The rows are grouped in 4 different ways at once. Each group adds its own fixed numbers to the row, and there is some noise. The rows also spread widely along 17 directions, which tell nothing about the answers.
Known rows, each followed by its group in each grouping:
-21, -92, -87, -53, -88, -206, -247, 159, -44, 237, -374, 214, -110, 84, 132, 35, -282, -328, -156, -41, 512, 625, 102, -257, 111, -79, -54, -107, 130, 69, -291	Q_266 G Q_722 Q_81
-27, -74, 425, -485, 382, -68, -91, 23, 169, -373, -80, -305, -39, -87, 265, -671, 109, 223, 222, 253, 323, 222, 48, -141, 232, 737, 37, 22, -32, 220, -136	Q_795 N Q_722 Q_499
118, 0, -245, 317, -320, -206, 170, 242, -125, 343, -342, 19, -18, 57, 68, 62, -69, 25, 71, -98, 317, 173, -66, -84, 44, -7, -249, -60, 125, -58, -10	Q_450 V Q_890 Q_567
61, -8, 28, -137, 14, 133, 30, -144, 184, 94, 70, -50, 112, -85, -251, -182, 81, 161, -48, -74, -310, -412, -104, 99, 126, 67, -39, -139, 94, 140, -13	Q_169 V Q_890 Q_692
-25, -209, -65, 219, 5, -164, -49, 203, -72, 184, -475, 206, -25, -98, 246, 47, -189, -279, -98, 85, 406, 499, 5, -253, 106, -61, -435, -87, -36, -140, 254	Q_169 G Q_401 Q_725
-328, 619, 10, -230, -228, 94, -175, -152, -93, 360, -7, -302, -225, -97, 259, -32, -215, 101, 418, -541, 732, -10, 308, 272, -12, -6, 289, 146, -481, 115, -139	Q_877 N Q_735 Q_567
-349, -103, 132, -98, 232, -196, -116, 338, -39, -83, -405, 44, -276, -209, 105, -234, 14, -225, -134, 317, 710, 570, 353, -123, 419, 57, -38, -149, 198, 134, -115	Q_795 V Q_401 Q_725
70, 336, -293, 159, -43, -339, 400, 155, -131, 142, 164, -68, -68, 129, -508, 507, 276, -221, 72, -381, -135, -288, -45, 19, 46, 40, 283, 276, 55, -229, -272	Q_266 V Q_735 Q_499
343, 362, -238, 178, 61, -156, 400, -476, 56, 141, 86, 11, -104, 72, -322, 258, -29, -169, 44, -663, 224, 29, 1, 118, 37, -206, 513, 65, 199, -324, 56	Q_717 G Q_735 Q_81
705, -396, 27, 189, -43, 389, 52, -125, -63, -128, -24, 358, -99, 6, 75, -183, -311, 236, -53, 264, -146, 129, -333, -116, -129, 82, 176, -387, 353, -261, 331	Q_877 G Q_722 Q_692
240, 7, 49, 151, 477, -232, 4, 47, -55, -199, -289, 153, 260, -395, 250, -51, 246, -101, 167, 266, 35, 183, -404, -47, 463, -17, -115, -380, 5, -72, -17	Q_717 N Q_722 Q_725
399, -51, -109, -194, 94, -26, 15, -26, 141, 76, -170, 111, 74, 136, 106, -358, -77, -157, 49, 6, 26, 242, -8, -69, 152, 60, 76, -124, 45, -71, -135	Q_450 N Q_735 Q_725
402, -72, -34, 221, 178, -119, 359, 38, 49, -253, 62, 75, 474, -1, 22, 138, -101, 272, 249, -1, 43, -65, -120, -84, -7, 123, 5, 67, 162, -49, -49	Q_795 G Q_890 Q_567
-1, -18, 123, 201, 74, -327, -81, 41, -36, 425, -219, 348, 483, 324, 92, 30, 205, -448, -64, 59, 335, 540, -302, 37, -213, -323, -107, -107, 10, -333, 477	Q_795 G Q_401 Q_567
341, -28, -353, -5, -178, 92, 97, -111, 76, 182, -406, 104, -37, -253, 57, -366, 47, 73, 147, 245, 57, 6, -116, 303, 129, 99, -22, -143, -225, -32, 150	Q_717 N Q_722 Q_692
-171, 213, -23, -253, -19, 132, -284, -166, 121, 155, -75, -107, -99, -236, 18, -48, -68, -145, 12, -212, 35, -14, -29, -14, 207, 23, 5, -58, -160, 251, -340	Q_266 N Q_722 Q_81
-164, 114, -126, -322, 304, -298, -251, -17, -93, 336, -268, -15, 56, -20, 129, -159, 150, -250, 26, -156, 294, 109, 137, -13, 372, 50, 160, -107, -385, -59, -128	Q_795 G Q_401 Q_725
167, 139, -70, -199, -89, 149, -131, 62, 137, 229, 35, -85, 240, 71, -99, 81, -72, -40, 55, -296, 302, 122, -138, -170, -24, 215, 118, 127, 128, 209, -296	Q_450 G Q_890 Q_725
153, 77, -221, -186, -125, -223, 49, -114, 73, 480, -169, 54, 179, 535, 107, -352, -31, -111, 114, -246, 168, 145, 107, 69, -185, 63, 105, 89, -280, -158, 13	Q_795 N Q_401 Q_567
-244, 57, 469, -61, 201, 70, -262, 488, -156, -24, 28, 194, -8, -132, -39, 11, 261, -220, -115, 455, 183, 64, -148, 71, 25, -2, 197, -213, 177, -63, 171	Q_266 V Q_735 Q_567
-15, 351, 108, -247, 332, 110, 62, -268, 76, -197, 160, -50, -103, -303, -81, -152, 84, 173, 201, 62, 169, -203, 267, 364, 197, 60, 688, -87, -117, 22, -105	Q_266 G Q_401 Q_81
37, -270, 321, 31, 71, 298, -60, -68, -55, -412, -39, -119, -468, -396, 57, -361, 104, 211, -45, 616, -239, 300, -104, 0, 112, 316, 5, -213, 113, 30, 200	Q_795 G Q_722 Q_567
-197, -91, 153, -90, 167, 183, 54, 32, -53, -216, 219, -223, -210, 85, 226, -194, 106, 216, -76, 67, -55, 47, -13, -27, -103, 150, 62, -14, 49, -85, 265	Q_717 V Q_735 Q_499
439, 26, 217, -115, 345, 179, -153, 180, 3, 245, -38, 294, 365, -117, -275, -72, 173, -64, -38, 42, -126, -578, -512, -126, 203, 168, 235, -432, 393, -25, -15	Q_717 V Q_401 Q_725
-480, 311, 174, 188, -10, 113, 244, 212, 25, -231, 228, -258, -689, -175, -132, 333, 97, -284, -124, -229, -61, -131, 191, -184, 186, 91, 23, 282, 104, -78, -53	Q_717 G Q_401 Q_81
-119, 307, 42, 12, 232, 240, 199, -454, 349, -193, 246, -467, 29, -352, 77, -195, 496, -89, 193, -202, -303, -118, -374, 108, 174, 170, -180, 217, -208, -35, 255	Q_795 G Q_722 Q_499
-49, -59, 257, 33, -10, -151, 156, -21, 61, -191, -68, 127, -301, 113, -171, -48, 18, -270, -241, 25, -81, 110, 101, 76, -90, 14, -25, 95, -4, -296, 399	Q_717 N Q_722 Q_692
518, 69, 238, -187, -142, 2, -107, -382, 93, 300, -281, -10, -285, -118, -416, -351, -42, 42, 90, -115, -4, 47, -76, 0, 172, 434, 224, -259, 189, 48, -220	Q_795 V Q_890 Q_725
-86, -181, -146, 173, -160, 371, 180, 42, 153, -126, 197, -116, 18, 37, 226, -20, -122, 164, -90, 39, -53, 143, -61, -46, -207, -200, -213, 85, 130, 58, 223	Q_450 G Q_735 Q_81
-98, 259, 384, -151, -49, 33, -204, 149, -63, 15, -20, 264, -132, -110, -174, 200, -218, -225, -63, -59, 280, -8, 204, 178, -20, -83, 301, 22, 12, -62, 56	Q_450 N Q_890 Q_692
-255, -33, -63, 9, 210, 23, 78, -101, 128, -188, 119, 105, 509, -75, -230, 304, -6, 13, -114, -28, 363, 192, 50, 157, -200, -182, 139, 241, 37, 118, 274	Q_795 N Q_401 Q_81
-230, 42, 169, 155, 2, 132, 113, -147, 96, -192, 370, -149, 72, 55, -109, 327, -151, 107, -149, -369, -102, -178, -63, -173, -187, -274, -98, 103, 298, 49, 30	Q_266 G Q_722 Q_567
90, -77, -218, 37, 83, -86, 129, 312, -109, -40, -239, 119, -6, -174, 78, 110, -289, 95, 41, -76, 182, -214, 173, -154, 220, 202, -96, 31, -59, -39, -50	Q_169 N Q_890 Q_567
-112, -206, 49, -40, -32, -258, 180, -21, -219, -130, -42, 33, -292, -44, -572, 173, -61, 242, -274, 106, 18, -98, 418, 248, -153, 36, 286, 71, 32, -94, 215	Q_169 V Q_735 Q_725
-294, 99, 498, 153, 8, 674, -73, 116, 126, -407, 105, -186, -540, -512, 321, 3, -416, -8, -25, -202, 173, -240, -18, -356, 141, 116, -368, 59, 256, 91, 221	Q_795 N Q_722 Q_567
-125, -21, 16, -95, 20, 24, 113, 53, 218, -15, -81, -16, 261, -86, 3, -158, -126, 96, -43, -118, 53, -468, 76, 72, -25, -90, -299, 85, -26, 138, 112	Q_717 N Q_722 Q_567
-185, -33, -75, -430, 117, -27, -198, -68, -44, 208, 76, -297, -297, 110, -145, -181, 133, -45, -141, -276, -148, -104, 49, -212, 323, 309, 245, -74, -75, 108, -342	Q_795 G Q_735 Q_81
213, -305, 397, -118, -121, -53, 162, 19, 220, 125, -286, -157, -42, 14, -317, -475, 182, 109, -94, 77, 277, -214, -196, -100, -105, 634, -251, 53, 173, -110, 561	Q_795 G Q_722 Q_725
-410, -93, 266, 52, -37, -200, 140, 190, -138, -389, 192, -258, -196, 70, 196, -9, 69, 463, 124, 331, -73, 133, 202, 31, -63, -17, -89, 11, -2, 273, -316	Q_795 N Q_722 Q_725

New rows. What belongs after each?
-138, 82, -185, -1, -23, 333, -238, -152, 73, 388, 229, 16, 144, 238, 120, 115, 34, -257, -210, -492, -157, 86, -341, -188, -7, -372, -31, -155, 201, -13, 6	Q_795 N Q_890 Q_567
129, -34, 307, -59, -18, 419, -70, -233, 206, 45, 91, -164, -57, -121, 185, -412, 9, 268, 133, 151, -301, -128, -258, -30, -78, 192, -194, -198, -28, 81, 187	Q_169 G Q_401 Q_725
114, 21, 115, -164, 298, -249, 12, -238, 412, 45, 18, -28, 315, 281, -46, -260, 276, -660, -73, -221, -333, 402, -243, -257, 330, -85, -297, -2, 62, -84, -177	Q_795 G Q_735 Q_692
131, 39, -112, 132, -88, 331, 404, 193, 215, 34, 188, -60, -24, -21, -87, -70, 53, 106, 13, -39, 176, -303, -78, 38, -56, -75, 33, 57, 420, -5, 153	Q_169 G Q_735 Q_725
253, -290, -47, -97, 264, -361, 212, -194, 217, -126, -357, 243, 96, -112, -214, -318, 11, -274, -221, 212, -273, 96, 182, 122, 228, -66, -133, -91, -115, -217, 215	Q_717 G Q_735 Q_81
368, -268, 281, 68, -126, -9, 115, 179, -188, -142, 125, 42, -4, 309, -3, 136, -277, 480, 131, 57, 85, 87, -107, -276, -372, 586, 217, 94, 146, -77, 12	Q_795 G Q_890 Q_81
355, -243, -309, -214, 73, 139, 192, 258, -66, 10, 221, 273, 86, 431, -24, -232, 166, 94, -109, 261, -580, -474, -82, 164, -339, 255, 419, 123, -190, -352, 226	Q_795 N Q_722 Q_499
-96, -94, 37, 1, 139, 367, 54, -180, 218, -294, 112, -70, -169, -138, 452, -232, -312, 96, -61, -125, -47, -50, 203, -72, 30, -220, -196, -3, -25, 5, 134	Q_795 G Q_722 Q_725
-295, 210, 102, -84, -65, 235, -189, 134, -95, 172, 241, -90, -181, 21, -47, 419, -183, -204, -113, -545, 8, -282, -105, -298, -24, -70, -19, 99, 81, -35, -92	Q_266 N Q_735 Q_499
63, 418, 257, -89, 273, 53, 9, -66, -48, -80, 286, 101, -81, 62, -53, 200, 104, -159, 87, -290, 217, 31, 6, 129, 15, 13, 651, 16, 96, -224, -7	Q_795 N Q_890 Q_725
4, -15, 121, -42, 198, 177, 18, 169, -8, 48, 190, 59, 213, 68, 208, -45, 87, 124, -16, 25, 27, -295, -172, 35, -72, -180, 92, -177, 90, -89, 193	Q_717 G Q_735 Q_725
387, -27, 276, 94, 314, -445, 205, -292, -140, -206, -43, -58, 108, 152, -175, -130, 247, 173, 151, -21, -43, 183, -222, 9, -25, 409, 286, -76, 12, -309, 223	Q_795 V Q_722 Q_567
-280, -135, 96, -54, -5, 522, -293, 268, -2, 133, 61, 22, -259, -12, 290, -180, 144, -130, -257, 263, -131, 126, -269, -145, 20, -59, -132, -283, 144, 37, 206	Q_717 N Q_401 Q_725
-178, 157, 236, 74, -75, -22, -77, 209, -39, 195, -55, 16, -95, -100, 20, 27, 312, -301, 28, 114, 165, 132, -301, 69, -68, 93, -99, 50, -91, -160, 308	Q_877 G Q_722 Q_499
-156, -129, -317, 46, -25, -227, 320, 145, 46, 236, 9, -63, 176, 273, -188, 46, 207, -12, -145, -98, 23, -112, -1, -27, -111, -9, -144, 188, 51, -107, 209	Q_169 G Q_401 Q_499
-357, 136, -367, -29, -39, -69, -273, -130, -182, 431, 106, 107, 164, 62, -265, 453, 145, -132, -212, -189, -295, 13, -166, 129, 18, -532, 192, -183, -73, 194, -333	Q_717 N Q_401 Q_81
51, 72, -56, -110, 138, 29, -151, -203, -51, 79, -29, 48, -65, -40, 168, -24, -192, -12, 9, -242, 219, 142, 73, -53, 120, -187, 212, -154, 15, 13, -183	Q_795 G Q_722 Q_725
275, 129, 60, -52, -143, 34, -23, -2, -50, 343, -286, 159, -225, -123, -135, -69, -259, -190, 74, -269, 259, -222, 62, 16, -7, 199, 57, 53, -81, -245, 173	Q_795 V Q_735 Q_499
-268, 95, 237, -168, -31, 90, -211, -346, 46, 120, 119, -408, -85, -142, -326, -113, 410, 18, -19, 13, 77, 394, -273, 129, 6, 197, 119, -46, -6, 142, 181	Q_877 G Q_735 Q_567
92, -159, 190, 99, -32, -446, 206, -148, 29, -224, 155, -19, 205, 215, -611, 316, -49, 241, -110, -67, -358, -23, -47, -159, -103, -13, -9, -13, 438, 261, -526	Q_266 V Q_722 Q_81
-816, -56, 304, -85, -143, -187, -133, 62, 75, 94, -103, -245, -117, -50, 147, -35, 80, -91, -246, -79, 25, -15, 216, 84, 33, -241, -635, 70, -335, 80, 334	Q_717 G Q_890 Q_692
307, 25, 35, 164, 60, 150, 10, 622, 45, -176, 128, 393, 609, 254, 337, 310, -265, -294, 101, 133, 268, 294, -218, -244, -408, 17, -33, 364, 84, -70, -34	Q_450 G Q_722 Q_567
286, 34, -35, 193, -162, 225, 103, 291, -136, 30, 176, 159, 31, 232, 268, 94, -250, 204, 185, 2, -148, -181, -220, -136, -300, 55, 46, 10, 81, -58, -117	Q_169 N Q_722 Q_567
-44, 185, 195, -126, -251, 260, -280, 192, 24, 318, -107, 59, 45, -220, -221, 52, -52, -14, 132, 192, 248, 17, -236, 21, -72, 133, -2, -61, 222, 375, -290	Q_717 N Q_401 Q_499
-65, -63, 170, -199, 23, 77, 123, 243, 264, -61, -21, -105, -243, 189, 268, -522, -17, -3, -9, 48, 17, -52, 290, -126, 139, 224, -172, 9, 92, 77, -172	Q_795 V Q_890 Q_725
-490, 257, 28, 333, -416, -105, 448, 4, 103, 34, 328, -435, -109, 200, -215, 203, 449, 104, 129, 53, -113, 110, 12, 259, -376, -114, -162, 393, -90, 29, 126	Q_266 G Q_401 Q_567
106, -367, 15, -46, 401, -30, -52, 63, 62, -89, -162, 200, 274, 133, 494, -239, -302, 18, -133, -27, -15, 49, -35, -395, 181, -80, -263, -298, 68, -88, 91	Q_717 G Q_401 Q_81
-83, 282, 8, 54, 4, -356, 71, -245, -140, 66, -190, -335, -344, -187, -218, 178, 169, -23, 110, -368, 378, 286, -61, -49, 286, 209, 135, -7, 40, 40, -227	Q_717 N Q_722 Q_725
217, 11, -408, 118, -121, -61, 154, 54, -83, 56, -107, 150, -103, 114, 233, 11, -167, -7, 84, 47, -25, 183, 99, 60, 41, -219, 97, -50, -96, -65, -288	Q_717 G Q_722 Q_692
131, 57, 235, 44, 91, -98, -7, -151, 49, 144, -145, 28, 98, -165, -15, -48, 105, -30, 97, -164, -146, -231, -255, -13, 207, 45, -204, -208, -69, -119, 139	Q_795 N Q_890 Q_725
174, -18, 218, -127, 92, 290, -135, -81, -73, -102, -47, 115, -199, -175, -13, -5, -456, 147, 43, -88, 439, 1, 176, -130, 64, 207, 346, -74, 133, -30, 57	Q_795 G Q_401 Q_692
-157, 111, 206, -111, -18, 268, 111, -236, 345, -264, 98, -273, -66, -188, 169, -233, -241, 222, 109, -192, 44, -176, 191, 59, -99, 70, -300, 228, -135, 236, 65	Q_169 N Q_722 Q_725
-136, -183, -210, -14, 47, -55, -146, 150, -290, 78, -161, 32, 134, -164, -3, 352, -251, 270, -93, -181, 238, -154, -1, -187, 103, 61, -33, -116, -65, 31, 19	Q_266 N Q_890 Q_567
-194, 96, 96, -110, -116, 275, -77, 62, 229, 250, 82, -84, 178, -77, -8, -198, 57, 99, 97, 58, 211, -141, -122, 68, 16, -60, -62, -108, 144, 329, -102	Q_877 G Q_401 Q_81
6, 101, -102, 120, 39, 28, -101, 108, -145, 55, -56, -33, 17, -96, 279, 174, -103, 33, 126, -45, 248, 387, -114, -167, 154, -39, 26, -128, 99, 110, -291	Q_717 G Q_890 Q_567
-16, -28, -108, 130, -54, -365, 124, 131, -157, -94, -204, 57, -173, -73, -358, 342, -61, 34, -62, 90, 553, 636, 222, -52, 131, 116, 314, -1, 377, 150, -385	Q_266 V Q_890 Q_81
-197, -188, -249, -54, 224, -140, 148, -55, -29, -188, 104, -44, -76, 127, -5, 197, -114, -152, -258, -298, -212, -16, 268, -151, 51, -48, 2, 244, -274, -238, 139	Q_795 G Q_735 Q_81
137, -92, 274, -64, -2, 100, -135, 90, -74, 84, 17, 74, -48, 100, 43, -64, -182, 129, 76, 52, 25, -22, -107, -240, -48, 269, 118, -141, 109, 52, -143	Q_795 G Q_401 Q_81
-193, -62, 485, -74, -235, -174, -219, 90, -220, 8, 37, -13, -125, 248, 92, -55, -183, 265, 136, 255, 129, 361, 174, 73, -263, -4, 28, -91, -81, 171, -201	Q_795 V Q_735 Q_692
152, -132, -366, -289, 294, -3, -266, -295, -108, 234, -153, 208, -175, 23, -6, -87, -214, -189, -351, -356, -127, -15, 65, -129, 262, -83, 362, -266, -90, -173, -57	Q_169 G Q_722 Q_81
308, 41, 43, 73, -85, 28, -13, -14, -274, -47, -219, 235, -353, -262, -26, 127, -301, 30, 123, 55, 150, -79, 124, 115, 1, 186, 305, 10, -258, -282, 162	Q_795 G Q_722 Q_692
132, -23, -227, 18, -128, 240, 50, -269, 230, 41, 42, 102, 286, -115, -159, 187, -278, -22, -42, -283, -45, -92, 9, 97, -107, -149, -122, 171, -158, -2, 184	Q_877 G Q_890 Q_692
174, 88, 40, 169, 228, -368, 190, 80, -81, -147, -8, 37, 254, -41, -200, 367, 160, -127, 122, -70, 249, 213, -184, -105, 79, 99, 155, 139, 128, -66, -162	Q_795 G Q_722 Q_725
-341, -220, 53, -225, -29, -314, -26, -2, 99, 227, -201, -365, 46, 60, -284, -279, 358, 21, -150, 44, 289, 365, -153, -115, 146, 252, -346, -41, 208, 235, 81	Q_169 N Q_735 Q_499
-93, -27, -37, 244, -124, -101, 49, 156, -279, -8, -244, -195, 81, -432, 12, 178, 133, 286, 289, 254, 172, 46, -178, 112, 2, 324, -253, 113, -398, 46, 213	Q_795 V Q_735 Q_567
71, -95, 13, -241, 257, -133, -3, 3, 210, -49, -93, -143, 210, 179, 379, -431, -9, 10, 105, -84, 258, 214, 32, -228, 196, 177, -148, -23, -15, 131, -229	Q_795 G Q_722 Q_725
